Every row belongs to one group in each of 4 separate groupings. Each group adds its own fixed numbers to the row, and there is some noise. The rows also spread widely along 10 directions, which tell nothing about the answers.
Some rows, each with its group in each grouping after it:
[-36  24  30  18 -10 -15 -19  17  24 -31  18 -26 -22   1 -50  42 -13   2
   3 -53  -2  10] | j_113 (5) (3) K
[ -3   1 -22  34 -13  14  51   9  14 -17  -5   5  -8 -64  20 -10 -22 -36
  -2 -25  21  16] | j_612 (0) (4) H
[  1   0  43  -6  41   7 -18   6 -39 -11  -8  56   2 -20  12 -43   9  -7
 -21  39 -11 -18] | j_584 (3) (0) H
[ 12  38 -24  -1 -18 -17  20  10  -6  35 -11 -36 -23 -42  26  27 -35 -26
  -5  -8   8 -42] | j_584 (4) (2) S
[ 12 -23  16  17 -34  -9  50  13 -36  -5 -22 -23 -16   9   8  30  -1  -1
  11  23  23  37] | j_113 (2) (1) K
[ -7 -12  48 -10  -8   2  -9  31   1  25 -11 -45  15 -55  11  -1   4  -7
 -36  40 -21 -30] | j_612 (2) (5) S
[-35   0 -30  18  41  -4 -12 -10  10  26  11  -2  10 -44  -8  13  18 -27
   0 -51  56 -35] | j_612 (4) (5) K
[-32  17   9  10  -8  -2   8  11  11   0  31 -40   0 -61   3   6  12   2
  30 -23   7 -15] | j_584 (3) (0) H
[ -3 -10  15 -30  26 -16   3 -31  -2 -42  13   7   1  20 -18  40  40  -6
  10 -23  32   7] | j_612 (5) (4) H
[ -7  -7  22  18  -7 -23  30  30 -26  -1 -29 -26 -17  13  -8  52   3   4
  33   3 -23   8] | j_612 (1) (3) H
[-15  -6  46 -45 -56 -13  11  -9  10 -12 -19 -31  27  26 -27  10  33  43
 -27  54  10 -14] | j_612 (1) (2) H
[-15   4 -29  38  -4 -12  25  25  16 -16 -11 -20 -23 -55   2  15 -24 -33
  23 -51 -21  -1] | j_612 (0) (1) H
[  7  31 -17 -33 -43   1   2 -51  -5 -31  10  13 -12  -7  -6 -12 -22 -19
 -52 -14  79 -16] | j_612 (0) (1) S
[-23 -54  13  40  16 -11  27  43   8  16 -37 -16   7 -38  14  -5  16 -21
   0   4 -40  22] | j_584 (1) (0) K
[-27   9  -4  -1  13 -20 -12 -18  -4 -28 -33  37   8  42 -41  -4  20   9
   8 -23  19 -27] | j_113 (1) (3) K
[-31  43  -2 -12   6  -5 -33 -26   8 -33  35   1  -4 -16 -38  16  11   0
  18 -61  34 -40] | j_612 (2) (3) H
[  0 -21 -10 -12  12   2  27 -22  14 -63  -4  37  -6 -33   3 -33  10 -37
   4 -42  12   8] | j_612 (3) (5) S
[ 36   7   3 -32  19  11   6 -15 -50 -10 -22  55 -10 -20  33 -23 -11 -32
 -30   5  15 -37] | j_612 (2) (3) H
[  8 -22   3 -39 -48  14  30 -19  20 -17 -23 -13  26 -62  23 -40  16  -2
 -34   8  12 -33] | j_612 (2) (5) K
[  8 -46  -6 -33  26 -18  20 -41 -11 -13  -9  -3  12  19  -2  33  51 -15
   4 -21  30 -13] | j_584 (0) (0) H
[ 34   1 -10  -1   9 -11  40 -11 -75   4 -29  25 -30  32  22  43  -3 -20
  28  -2  37  -7] | j_612 (2) (3) H
[ 22  12   5  -4  27 -18  -2  18 -53   2 -42  27 -31  -5  25   2 -28 -42
  -2   4 -33 -35] | j_612 (2) (0) S
[  4  29  -2 -26 -17 -28   2   0 -14   6  -7 -41 -15 -12   7  38   2   9
  29 -16 -15 -55] | j_584 (3) (0) H
[-14  -5 -15 -30 -15   6   6 -52  13 -26  -3  35  22 -10 -14 -40  17 -20
 -38 -23  68 -22] | j_612 (2) (0) S
[ -4 -61   9 -25  -1  -9   9 -22  27 -51 -22  19  21   7 -29 -18  38 -10
 -27 -24   1  17] | j_113 (2) (1) K
[ -8  28  20 -14 -10   7  -9 -13 -28  -4   5  15  -2 -20   7 -22  -5 -13
 -22  19  38 -28] | j_612 (2) (0) S
[-20  49 -20  20 -13 -20  -6  12 -26  11  -3 -13 -16 -19  -5  15 -15 -12
  35 -12  20 -38] | j_612 (2) (1) S
[ -3  23   6 -20 -29  -9   0 -19  -3 -23 -23   4   5   9 -14  -6   8  16
  -3   7  20 -31] | j_113 (2) (4) K
[-14 -35   5  38 -39   4  48  14  39  11 -20 -34  16 -21 -19  25   0  -5
 -18 -14  27  38] | j_612 (2) (4) H
[  4   2 -35  -8 -38 -14  22 -35  -6  22 -48   8  25  17  -4  -7  19  17
  -7   2  55 -55] | j_584 (2) (5) K
[ 36   0 -36 -53   0 -25 -18 -44 -15   4 -43  38   6  14   4 -18 -11 -29
 -52 -17  26 -68] | j_584 (2) (1) S

New rows. What belongs after each?
[  0   4 -38  22   1 -11  28   3 -10 -20 -32  25 -13 -17   0  -6 -13 -26
  17 -28   0 -15] | j_612 (0) (1) H
[-25  26  -9 -13  16   2 -19 -34  10 -47  -2  66  12  -4 -32 -48  19   8
   5 -29  31 -45] | j_612 (3) (5) H
[-23 -31  14  17  27 -17   8  11   5  -3 -45  24  28  20 -23  -4  36   4
   4  19  -6  -3] | j_612 (1) (4) H
[ 11 -14  26 -11  24  -9  11 -19 -45 -36  -9  31 -23  38  -7  30  12 -18
  -8   1  19  17] | j_612 (0) (0) H
[ 12  23  -5 -30  13 -19 -46 -35 -12   2 -31  52   1  31 -23 -10 -11  -2
 -53 -18  11 -64] | j_584 (2) (0) H
[ -7   3  -7  25 -20   0  48   7   2  14  -4 -23  -2 -21   3  31  -5  -9
   6  -7  47  17] | j_612 (5) (4) H
[ 23  -9  30   3  29   4  38  -3 -63 -27   6  46 -30 -38  58 -34 -14 -46
 -14  37  11  40] | j_584 (1) (0) S
[ -5 -19  19 -46 -32  10  14 -43  21  -3   9 -15  35 -17  -1  -5  30   7
 -55  18  66  -5] | j_612 (1) (4) H
[-15  33  11 -25  -7 -33 -36 -24  34 -35  36 -36 -20  -9 -32  52 -10   2
 -10 -60  -5 -15] | j_584 (1) (4) H
[-15 -21  16 -18  45 -10 -19  -9  -3   5   6  -5  19 -27   2  -3  41 -16
   6  -2  21 -37] | j_584 (3) (5) S
[-22  22 -18  38 -32   3  24 -10  25  -5  12  -3  -4 -51   3 -12 -26 -16
 -26 -28  56  21] | j_584 (1) (4) K
[ -8   0  14  17 -40   4  20   2   7  29   3 -41   0 -28  -8  34 -15   6
 -28  -3  39   1] | j_612 (2) (5) H
[-26  -1  39  10   0  10 -20   7  -2   9  18   8  10 -38  -4 -27 -10 -17
 -69  31  45  14] | j_612 (1) (1) S
[ 15  22  18  -1 -66 -15  36   8 -46  35 -44 -32  -4  18  17  17 -12  20
  -2  67  19 -24] | j_584 (2) (0) S
[ -6 -26  41   8  24  -8 -13  28  13  -3 -17   6   8 -13 -16   2   8 -10
 -27  12 -46  -1] | j_584 (2) (2) H
[ -2   1 -28  44 -30  16  42  -2 -17  48 -37  24   5 -15  11 -23 -34 -29
 -46   7  77   2] | j_612 (2) (0) S
[ 15  43  27 -13 -33   5 -10  13 -17  20 -30  12   4 -29  19 -30 -29  17
 -46  57  -2 -48] | j_584 (3) (4) H
[-16 -35  47 -36 -36  -2  10  -5  29 -29   4 -48  21 -29 -15   4  33  -3
 -23   6  -3   6] | j_612 (2) (0) S
[ 10 -12  15 -19  22  -5  17 -13 -52  -5 -33  49  -3  19  19 -17  16  -9
 -11  32  11 -12] | j_612 (1) (0) H
[-12  52 -23 -31 -66  -7  23 -28  44 -49  -4 -20  -4 -60  -9 -20  -9  18
  15 -40 -13 -55] | j_612 (4) (5) H
[  3  23   1  21 -40  -2  35  19 -33  16 -33  -4 -15 -19  18  -9 -28 -11
  -1  26  13 -13] | j_612 (2) (0) S
[-23   1  18  22 -48  26  49  21  16  -9 -23  17  22 -35  -3 -53   4  18
 -11  46  22  10] | j_612 (3) (2) H
[-22  20  43  28 -37   1   6   5  -9 -47   1  24 -29  22 -35  -1 -19  11
 -21  -1  32  46] | j_612 (3) (0) K
[-16  43  -7  36  45 -20 -20  22 -45  28   9   6 -26 -31  13  14 -16 -28
  25   0  15 -29] | j_584 (4) (1) S
[ -7 -34 -18  17  26 -20  21 -13   8 -15 -36  32   5   0  -7 -15   9 -25
  -3 -21   2   2] | j_584 (1) (5) S
[-11  37 -49 -23 -73 -14  38 -13  44   7 -27 -55  21 -56   5 -16  -5   3
   9 -11  11 -75] | j_584 (0) (2) S
[ 16 -21  26  12  49 -25  -1  44 -32  26 -45  -3  -6 -15  27  21  -1 -19
   6  33 -67 -19] | j_584 (1) (4) H
[-26  -1  15 -12   7 -12   6 -15  -3 -46  21 -11   2  -7 -23  18  46   3
  54 -30   3  -6] | j_612 (2) (0) H
[ 13  32 -17  -3 -33   3 -13  -6  -5  30 -47  27  10 -17   4 -32 -35  -6
 -61   3  25 -64] | j_584 (2) (3) K
[ -1  24 -30 -27 -18 -21  23 -29  -1 -53 -15  15 -21 -12   0  -4 -10 -10
  24 -51 -15 -31] | j_612 (1) (0) H
[-25   3 -26   6  -8 -28  -9 -17   3  47 -35 -22  31  41 -47  46  33  26
  18 -18  50 -68] | j_612 (2) (5) H
[ 34 -26 -15 -44   7 -30  38 -23 -38 -13 -36 -17  -9  21  15  54  34  -6
  49 -15  -6 -37] | j_612 (2) (5) H
[  0  -7  48 -17   0 -16 -10   9 -10  -9 -22   7   3  37 -25  15  20  23
 -17  39 -13 -10] | j_584 (3) (2) H
[-19  51 -14 -36  14 -20 -42 -28   3 -10  16 -20  -1 -16 -16  35  14  -3
  12 -38  21 -79] | j_612 (0) (4) H
[ -3 -15 -17 -16 -14 -19  30 -15  24 -44  -5 -25 -19 -36   3  19  -1 -23
   6 -62  -9  -2] | j_612 (1) (5) K
[-19 -36  35 -43  15 -15 -25 -14  20  -9  -1 -27  21  15 -33  36  50   8
 -18 -19   4 -22] | j_612 (3) (0) H
[ 18 -14   7  17 -19 -16  38  16  -8 -36 -11 -10 -41 -41  26   8 -36 -30
  -9 -21 -29  47] | j_584 (1) (1) K
[ -4  15 -18  19  -9 -14  33 -20 -17 -34  -4   9 -25   7 -14  16 -11 -14
  39 -37  30   8] | j_113 (2) (5) S
[-16 -70   4  14  18  -1  45  19  10  10 -47   2  34 -33  16 -27  35 -24
  -5  25  -6   5] | j_612 (1) (5) S
